Every row belongs to one group in each of 3 separate groupings. Each group adds its own fixed numbers to the row, and there is some noise. The rows also spread widely along 10 directions, which tell nothing about the answers.
Known rows, each followed by its group in each grouping:
[  1.5  -6.0  14.0  31.0  -2.6  -9.9   3.4  30.8   8.9   6.4 -23.7 -18.2
  12.5   8.1  -6.0 -18.0  -3.5  -7.9   8.2  23.8  16.3  -5.0 -12.9   7.8
  18.6] => q716 q295 q550
[ -9.9   0.8  -5.0  18.1   6.3   3.0  -6.4  -9.3   9.2   9.9   7.4 -25.4
   1.9   3.9   9.8  -8.7  -2.2  10.6  18.0  17.4  -5.4 -32.2   9.0  36.6
   6.3] => q804 q295 q523
[ -3.3  21.5 -16.1  30.0  -3.2 -11.8  11.8  15.5  23.5  18.9 -16.0 -27.7
  10.2   5.6 -17.1  -5.7   2.6   7.5   3.0   4.3  -6.6  -4.2 -27.0  22.2
  15.8] => q548 q836 q523
[  6.0 -16.0  19.4  35.0 -17.7  -1.2   2.0  22.4  26.2  15.3 -11.1 -13.1
  15.4 -23.2 -38.7  -4.7  -3.0 -14.2  15.1   1.6  22.2  19.0 -21.8 -23.6
   6.4] => q548 q779 q545
[  1.7  27.4  -9.1  28.9  -2.8   8.2   0.9  13.9   0.8  -4.4 -14.5 -11.5
   6.2  -2.2 -11.2  -0.5 -13.2  -0.7  -0.8  -2.4  -4.3   4.5 -13.6  -3.5
   6.7] => q716 q43 q56
[ 11.5  13.6   6.7   0.2   6.1  27.4 -10.1  -2.4  -1.7  -3.3   4.3 -17.2
  -7.6  -4.8 -11.5   8.9 -30.7   3.9   7.7   6.6  16.9  -8.6  -0.5  -7.2
 -20.4] => q804 q836 q545
[ -5.4  -3.3  -7.4  28.0  10.8   2.1  -2.1 -10.0  11.9  20.7   1.1 -38.4
  -7.8  -7.0   2.1  -6.8  10.4  15.9   2.4 -12.0 -17.1  -9.0  21.9   5.9
  11.8] => q477 q779 q56
[  9.1  22.7   8.9  -2.2  -2.6  14.6  -6.6 -23.5  -9.7 -21.2  27.1   1.6
  17.9 -13.1   3.9   8.6   3.7   2.7  -4.4  -1.7  13.5  -1.8   7.1 -34.8
 -12.4] => q477 q43 q550
[  7.7  11.7   4.4   6.1  17.6  19.6 -10.7   6.6   1.2   9.4 -13.0 -26.8
 -12.8   7.6  -6.6   0.6 -28.0  16.5  18.7  11.9   7.2  -6.6   1.4  15.2
 -13.0] => q716 q156 q545
[  1.2 -17.0   0.9  15.6  -8.5  -4.0  -1.7 -16.7  -6.2  -1.4   7.6  -8.5
   4.6 -23.1   8.8 -14.8  24.3  -4.3   3.4  -3.6   0.1 -21.5  17.2  -9.8
  18.0] => q477 q996 q545
[ 11.2  12.4  20.5  21.7 -14.6   1.4  10.6   9.3  26.8   8.1   7.2 -19.7
  19.9  -8.8 -21.5  -3.1   3.8   1.6 -11.2   3.5  18.1   3.1 -22.2  -8.8
  12.7] => q804 q156 q550
[  7.4  -1.4 -19.8  21.3   6.5   2.3   2.5   8.5  -4.8   5.2 -13.9 -18.0
 -10.6 -14.6  -9.6  -6.7  -5.6 -16.7  12.5  -7.9   2.2  -8.6  -5.0  -1.0
   3.9] => q804 q996 q550
[-12.7   3.2  13.5  51.8  -8.1  27.9  -2.3  18.0  13.8 -10.4 -13.2  11.2
  16.8 -13.1  -9.3  -0.1 -10.9  22.3   8.2  -3.1   3.0  -6.6  -2.4 -19.3
  16.8] => q716 q779 q550
[ 13.6  19.2  -3.2  23.6 -14.2  -4.4   2.3  21.4   2.9   2.7 -20.2 -30.7
 -10.5   2.5 -16.3  -8.8 -28.9 -21.3  -4.1   0.4   7.4  -8.6 -16.5   0.1
  13.7] => q477 q295 q545
[  9.9  14.6   0.1   9.7  -7.8  -1.8  16.1   7.5   0.0  -7.3  -4.6  -3.6
  18.2  -8.1 -14.6  -7.4  18.5   4.7 -11.6   9.1  10.9  -9.7 -23.8  -9.6
  15.7] => q804 q836 q523
[ -2.3  21.5  -7.3  32.5 -10.9   2.6  -9.7   9.0  -4.3  -7.5 -15.4  -8.4
   2.9  -3.0   1.7  -5.4 -16.6   1.9   0.9   1.5  -2.4  -4.5  -2.1  -9.6
  16.5] => q716 q779 q545
[ 10.1  -2.8  11.5  17.0 -15.0  23.2  11.5   3.5   6.7  -3.4   1.3   5.1
   9.5  -9.9 -17.4   3.6  -1.8  -6.3  21.0  11.1  16.4 -27.9 -14.8  18.9
   3.8] => q716 q43 q523
[  2.0   4.2  -2.8  23.5 -11.0  12.8   0.6   2.3   1.3  -3.1  -6.0  -3.8
   4.6 -18.6 -15.2  -0.9  -9.1  -3.0  11.7  -1.2   9.1  -6.0 -11.8  -8.9
   4.3] => q804 q779 q545
[-18.2  33.8 -25.2  29.4   8.0  14.2 -21.3  -3.2   8.4  -7.7   0.2 -12.9
   7.1  -1.6   6.0   9.2 -29.5  13.8  16.1  -6.9 -13.8  -1.2   9.3   1.5
  -8.0] => q477 q836 q523
[  9.3   0.9   9.7   2.2  13.4   4.0   6.7   0.8  11.5  11.7  -0.2 -19.3
  14.1  -6.2 -19.7  -1.0   7.9   7.3  15.1   2.9  18.3  12.6  -9.8  -9.6
 -13.3] => q477 q156 q550
[ 13.3  12.4   7.1  13.7   3.6   6.3 -17.5  -6.3  -2.5  -3.5   5.7 -15.1
  -4.2 -21.5  -8.7   1.5  -8.8   7.0  -7.2 -13.8   0.5   7.9  11.2 -43.2
  -3.2] => q548 q156 q545
[ 18.1   6.4 -14.8  -3.2   8.8   9.0   1.6  -6.8 -19.4   0.9  -9.6 -23.4
 -20.6  -6.3  -1.0  -3.9  -3.8  -3.9  -0.3  -5.7   1.8 -17.4   7.9  -4.2
  -5.1] => q477 q836 q545
[ -1.7  33.3 -10.9  21.9   8.5   1.1   1.0   8.4  16.7  12.0  -8.0 -33.3
   3.0  -2.1 -19.7   3.8 -16.6  15.0  -6.0 -15.6  -5.4  22.8 -10.3 -20.6
  -7.3] => q477 q836 q545
[  4.8 -13.0   4.5  15.0  -0.2  16.4  -4.9 -10.0  -5.1   3.2   1.5 -11.8
  -3.5 -15.6   1.9  -1.3   6.5  -5.1  13.5   2.3   5.1 -19.5  14.7   7.1
   1.9] => q716 q779 q56
[  8.3   2.2  -6.2  18.6  -5.6  29.8   0.5  -7.6   1.6   2.4   2.4 -15.0
 -18.1 -20.3 -12.4   8.9 -19.5  -1.8  14.4 -18.8  -0.1 -21.9   2.8   4.6
  -4.8] => q716 q996 q545
[ 12.7  -6.0   4.6  11.6   3.2   2.7  -5.3   2.5   9.3  11.3   0.1 -17.0
   4.2 -18.0 -14.9  -2.8   7.6  -3.6  13.8  -5.1   8.1   2.8   2.3  -7.5
  -2.7] => q716 q156 q523
[ 10.0   1.7  16.6  34.3   6.6  31.5  -2.8  18.6   3.5  -2.6 -15.6 -12.5
  -9.8  -6.9 -13.2   2.5 -24.8  15.4   2.6  -3.0   9.0  -9.4   3.4 -21.0
   5.1] => q804 q779 q550
[-10.3 -17.7 -31.4  37.7   1.7   0.7   2.0   2.9   8.7  11.7 -16.1  -5.9
   0.3 -27.8 -14.0  -6.5  13.9 -11.7  24.2 -19.0 -12.0  -7.1   5.8   8.0
   5.4] => q716 q836 q523
[  6.5   5.4   9.7  -3.7  -2.6   0.6   0.7  -7.1  -5.1 -11.5  13.6  -0.3
  24.8 -11.7 -11.0  -0.4   3.5 -11.5  13.7  12.8  27.3   1.9 -10.6 -18.1
 -14.2] => q477 q295 q550
[ 8.1 24.0  9.8  3.6 -6.4 13.0 -1.4 -4.4 -0.1 -9.8 10.8 -3.9 16.1 -8.7
 -6.7  3.3 -0.9  6.4 -0.7  7.6 11.0 -2.5 -8.8 -6.3 -2.8] => q716 q156 q56

New rows, each followed by its group in each grouping:
[ -6.8 -13.2  -1.6  36.3  -3.7   6.2   4.2  15.4  19.9   8.4 -14.8  -3.3
  16.2 -17.6 -24.7  -7.2   2.3   3.1  28.0  -1.2   5.2   0.0 -10.4   6.6
   8.9] => q477 q156 q523
[  2.8   2.0   4.4  16.3   5.6   2.6  10.5   3.5   8.5   9.0  -7.7 -18.4
   4.8  -3.7 -13.8  -5.3   7.1  18.8  -2.0   4.6   1.8  -5.3 -10.2  -4.6
   5.3] => q548 q836 q545
[ 16.3  -2.0 -15.3   3.9   1.8   7.1  17.7  -5.2  -0.3  15.3  -2.2 -27.1
 -14.0 -17.8 -23.0  -2.0   7.0 -17.8  13.8 -10.2   2.1 -13.0  -9.8  21.8
  -9.3] => q716 q295 q56
[  4.1   0.3  -1.5  11.1  12.6  11.3  -1.3  -3.9  -5.5  -1.3  -1.0 -12.5
   3.0 -10.1  -7.7  -3.4  -0.1  10.7  15.3  -0.8   1.2 -10.3   8.2  -6.9
  -4.9] => q477 q295 q523
[ -4.1 -23.5  20.3  13.9 -11.6  -6.0   4.5   6.4  13.2   0.1  -4.0  14.0
  40.0 -14.4 -11.3 -14.2  27.8  -9.2  27.3  28.2  31.6  -5.7 -15.6   8.2
   7.6] => q716 q156 q550
[  7.0  17.9 -23.9  28.9  -4.5  21.9  15.2  -5.7  -2.7  -1.9 -10.8  -9.1
 -14.7 -15.8  -9.9   5.5  -5.6   7.6   2.1 -30.8 -10.1 -18.3  -1.8  -4.3
   9.7] => q477 q779 q550
[  8.8   6.0  -1.1  27.9  -7.6   1.9   4.0   9.0  -1.9  -5.5  -7.8  -5.7
   9.0  -9.8  -7.5  -8.2   7.6  -0.5  -3.8   4.6   2.2 -12.5  -8.3  -7.6
  21.2] => q804 q43 q523
[ -1.9   0.2   2.1  38.1  -7.2  -0.2   3.6  23.8  21.0  11.1 -19.1 -13.6
  11.4  -4.1 -14.4  -9.3  -5.6  -1.7  13.7   5.0   8.3  -2.8 -14.0  10.3
  15.2] => q716 q156 q550
[  3.3   1.5   9.9  13.1  -2.6  10.2  -1.1   6.4  11.2   7.0  -5.6 -14.0
  11.0   3.2  -5.6   0.2 -11.2  -6.8  24.6  20.8  23.6  -9.4 -11.7  16.8
  -3.8] => q716 q779 q550
[-12.1  -6.2  -9.5  29.4  -9.8 -11.4  -8.8 -15.4  23.8  20.4  15.1 -29.8
   6.7 -20.9   0.1  -4.2  10.6  -9.8  12.3  -9.9  -8.5  -6.2   8.3  10.0
   8.0] => q716 q996 q545
[ 22.2  -7.3   9.4   7.1   3.0  12.0   4.6  15.1   2.6  10.9 -14.0 -21.7
  -9.7  -3.4 -16.0  -2.1 -12.1 -13.6  17.4   6.5  21.2 -13.1  -7.4  14.6
  -5.1] => q716 q156 q550
[ 12.0 -10.5  -6.1  -6.8  13.1   9.2  -0.9  -1.8 -24.3  -5.5 -11.3  -5.9
  -7.6  -3.3   7.8  -6.9   2.4 -13.9  18.4  17.2  17.5 -24.2   8.8  11.4
  -8.7] => q716 q836 q550
[ 17.7  22.8   2.1  -4.1  -8.4  -2.7 -21.1 -17.9   4.4   5.8  26.5 -42.7
  -3.3   0.6   9.9  10.7 -22.7 -28.7   1.5   3.9  18.0  -3.9  12.9  -6.0
 -11.7] => q477 q779 q550
[ 11.3   2.4  16.6  15.6  -7.1   5.0  20.1  22.5  -0.3  -3.2 -16.3 -12.6
   8.7   0.5 -20.3 -13.0   0.1  -1.5  -1.6  16.0  15.3 -14.2 -21.8   3.6
  16.2] => q477 q295 q56
[ 19.5  -2.7  -2.1  31.1 -24.8  -1.1  10.6   0.7  13.5  14.5   3.3 -37.4
 -18.3 -17.4  -9.0  -3.6  -4.1 -34.1 -10.5 -18.5  -0.4 -28.2   2.6   9.6
  22.4] => q716 q295 q550
[ 17.5  18.1  11.7  19.1   7.0  16.5   2.2   9.4   2.2   0.8  -5.5 -22.9
  -3.7   1.8 -10.3   2.4  -6.3  17.3  -9.6  -3.4  -2.0  -5.2   0.2 -13.1
   9.4] => q716 q43 q523
[-15.3  -7.9  -3.5  55.5   6.2  16.3  -4.1  27.8  33.4  21.2 -19.9 -29.4
  -1.4  -8.0 -23.2  -2.3 -26.3   5.4  16.7  -3.7  -6.3   2.6  -1.2  14.0
   5.7] => q804 q836 q56
[ -0.4   1.8  11.8  36.4 -13.3   1.0  -1.9  15.4  22.1  10.1  -7.5 -24.8
  11.9  -3.8 -17.3  -5.9 -11.4  -4.4   7.8   4.8   7.6   4.7  -7.1  -3.4
  12.7] => q477 q43 q545
[  3.2  28.3  -1.8  18.0  11.1   6.5 -12.8  22.3   7.2   1.6 -12.3 -22.3
   6.4  -1.7 -23.3   8.1 -30.6  -0.5   3.8   4.3   8.6  26.6 -14.4 -24.9
 -14.4] => q548 q836 q56
[ 10.1  18.4 -16.5  19.2   0.3   1.1  10.0  17.5  -6.4   8.8 -33.8 -19.9
 -10.0   5.8 -14.3  -8.8  -9.5  -0.7   6.0   0.8   0.4  -5.6 -20.7  12.0
  12.6] => q716 q779 q545
[  7.1   4.7  11.8  20.7  -3.5   5.3   5.8  30.2  12.7   5.1 -21.3 -14.1
  10.8   7.4 -17.6  -5.3 -10.3   0.3   8.2  21.5  17.8  -7.6 -21.8  11.1
  11.2] => q716 q836 q523
[ -7.1  -5.1   9.5  22.5 -10.0   6.0  -8.8  -2.7   9.3  -5.6   6.1  -4.5
  16.4 -18.4  -5.4  -4.5  -1.6  -0.3   4.4   1.0   9.4  -3.6   9.0 -21.1
   5.3] => q477 q836 q545
[-16.1 -19.7 -14.7  25.0  16.0   9.4  -7.2  -4.2  -3.0  -2.0  -9.2   6.2
   9.9 -19.0   3.4  -7.3  10.7   4.4  29.6  -0.9  -0.7  -7.8  17.3  -0.5
  -6.6] => q716 q836 q550
[ -5.8  -8.5   6.4  27.8  -2.9  29.9  -2.8   2.4  23.9  11.9  -0.4 -13.0
  -3.1 -13.8 -17.6   8.3 -22.4   4.2  25.2  -3.2   8.3 -11.4   0.8  14.2
 -11.0] => q716 q836 q545
[  9.6   6.1  -4.4  16.2  21.7   5.5 -17.2   4.6   4.0  19.3  -8.2 -43.4
 -18.3   5.7  -2.9   0.7 -17.4  11.0  11.9   1.9  -6.3  -4.8  13.8   1.5
  -2.0] => q548 q779 q523
[ -4.4   2.9  10.3  13.9  -4.7  -9.4   3.6   2.8  17.8  12.8  -1.6 -18.5
  24.3   7.8  -0.2  -8.3  10.2   0.1  15.6  24.4  18.4  -6.4 -14.6  23.3
   9.1] => q716 q779 q550
[  6.9 -10.7  21.0  32.6 -11.1  33.4  14.2  19.6  20.5   3.6  -9.1  -2.6
   4.2 -14.0 -27.0   4.3  -6.8   9.0   7.9  -0.1  13.4 -23.1 -11.9   7.2
   8.2] => q716 q836 q523
[ -5.3  15.7  -6.6  21.2 -10.4  18.2 -12.4 -19.9  12.2   6.1  13.9 -21.4
  -7.7  -9.5   6.0   9.6 -20.8   3.5  12.8  -7.0  -5.3 -23.6  11.4  19.7
  -0.5] => q716 q779 q545
[ 21.1   9.4   9.5   3.4  13.6   4.2  15.7  10.0  10.4  22.4  -7.6 -43.0
  -9.8  -0.2 -33.0  -4.7  -4.3  13.6  -4.0  -1.0   9.5   8.9 -21.2  -6.4
  -7.8] => q804 q295 q545
[ -0.7  -4.2  -6.1  11.0  30.5   1.5  -1.1   0.6 -13.4   0.3 -13.1  -1.6
  10.9 -14.4 -10.6  -9.3  21.3  20.6  18.7  -2.7  -3.4  10.3   3.4 -23.1
  -8.4] => q716 q295 q523
[  3.6   6.0  18.1  21.9  -8.2  25.5   4.8  16.4  25.1   0.2   3.8  -4.4
  18.8 -12.1 -30.8  12.2 -15.5   5.4  10.6   1.6  22.1   4.3 -17.2 -14.5
  -5.7] => q477 q836 q523
[-24.0  10.6 -33.9  45.0   0.4   5.3   4.1  11.2  20.6  13.9 -23.4 -10.7
   5.3  -9.2 -15.9  -3.5 -12.4   6.9  27.5 -11.9 -13.5   1.3 -13.3  22.7
   3.5] => q716 q836 q545
[ -5.9  11.0   8.8  23.4 -29.4 -15.7   1.5   5.3  33.5   6.9  11.5 -10.2
  38.1 -20.2 -27.0   1.5   8.3 -19.4  -1.9   0.0  20.8  23.7 -27.4 -20.5
   4.9] => q716 q836 q545
[  7.2 -11.2  27.8  26.9 -21.1  29.6  26.4   3.6  25.3   6.8   8.8  -5.9
  17.5 -17.7 -32.8   5.1   7.2   3.6   8.0   0.6  16.7 -15.8 -16.3   8.4
  10.2] => q477 q43 q56
[  8.4   6.0  26.4  13.0  -3.4   6.1  -2.4  10.0  12.3  -3.2   5.7  -9.6
  21.9  -4.5  -9.7   0.0   4.9   9.3  -5.9  13.7  17.3   0.3  -7.6 -20.0
   4.2] => q716 q836 q523
[  2.6  -9.8   1.8  22.4 -10.6  17.8  16.1  -8.9   5.2   4.6   0.1  -7.1
  -3.7 -17.9 -11.8  -5.1   9.1   8.0   9.9  -7.3  -1.0 -31.5  -2.2  14.2
  11.3] => q716 q295 q545
[-15.9  24.8 -47.0  25.4  -2.6 -18.8   1.4  -9.5   2.4   2.3  -4.8 -14.1
   8.9 -12.5   2.8  -9.4  11.8 -12.5   3.0  -5.8 -17.1  -3.5  -7.5  18.6
   9.1] => q804 q836 q56
[  4.7  -9.7  22.5  14.1  -5.1  12.4   5.3   8.4  13.6   2.3   4.4  -6.4
  21.0 -10.3 -16.9  -2.9   6.1   7.6  14.0  11.5  19.1  -9.3 -10.4  -3.7
   4.9] => q477 q996 q523
[ -4.4   3.8 -13.1  20.3   7.5  15.3 -12.9  -7.3   7.7   5.9   5.2 -26.0
  -9.2 -12.6  -2.0   4.2 -16.3  -3.2  10.2 -10.9  -7.3  -7.3  20.5   2.3
  -9.7] => q477 q836 q56
[  4.9  -6.7   6.5  -3.8  13.2 -11.5  13.9   4.4  15.0  25.9  -7.1 -29.1
  19.7   8.9 -15.7  -7.9  18.9   1.8  26.7  25.0  25.6   9.4 -22.1  18.3
  -8.6] => q477 q779 q550
[  2.0 -13.2   6.0  19.8   7.0   8.4  -0.3  -1.4   2.5   6.8  -5.7  -8.5
   8.2 -16.3 -12.2  -5.8  11.4   7.8  16.8  -0.8   4.8   2.6   5.2 -11.5
  -0.7] => q716 q43 q545
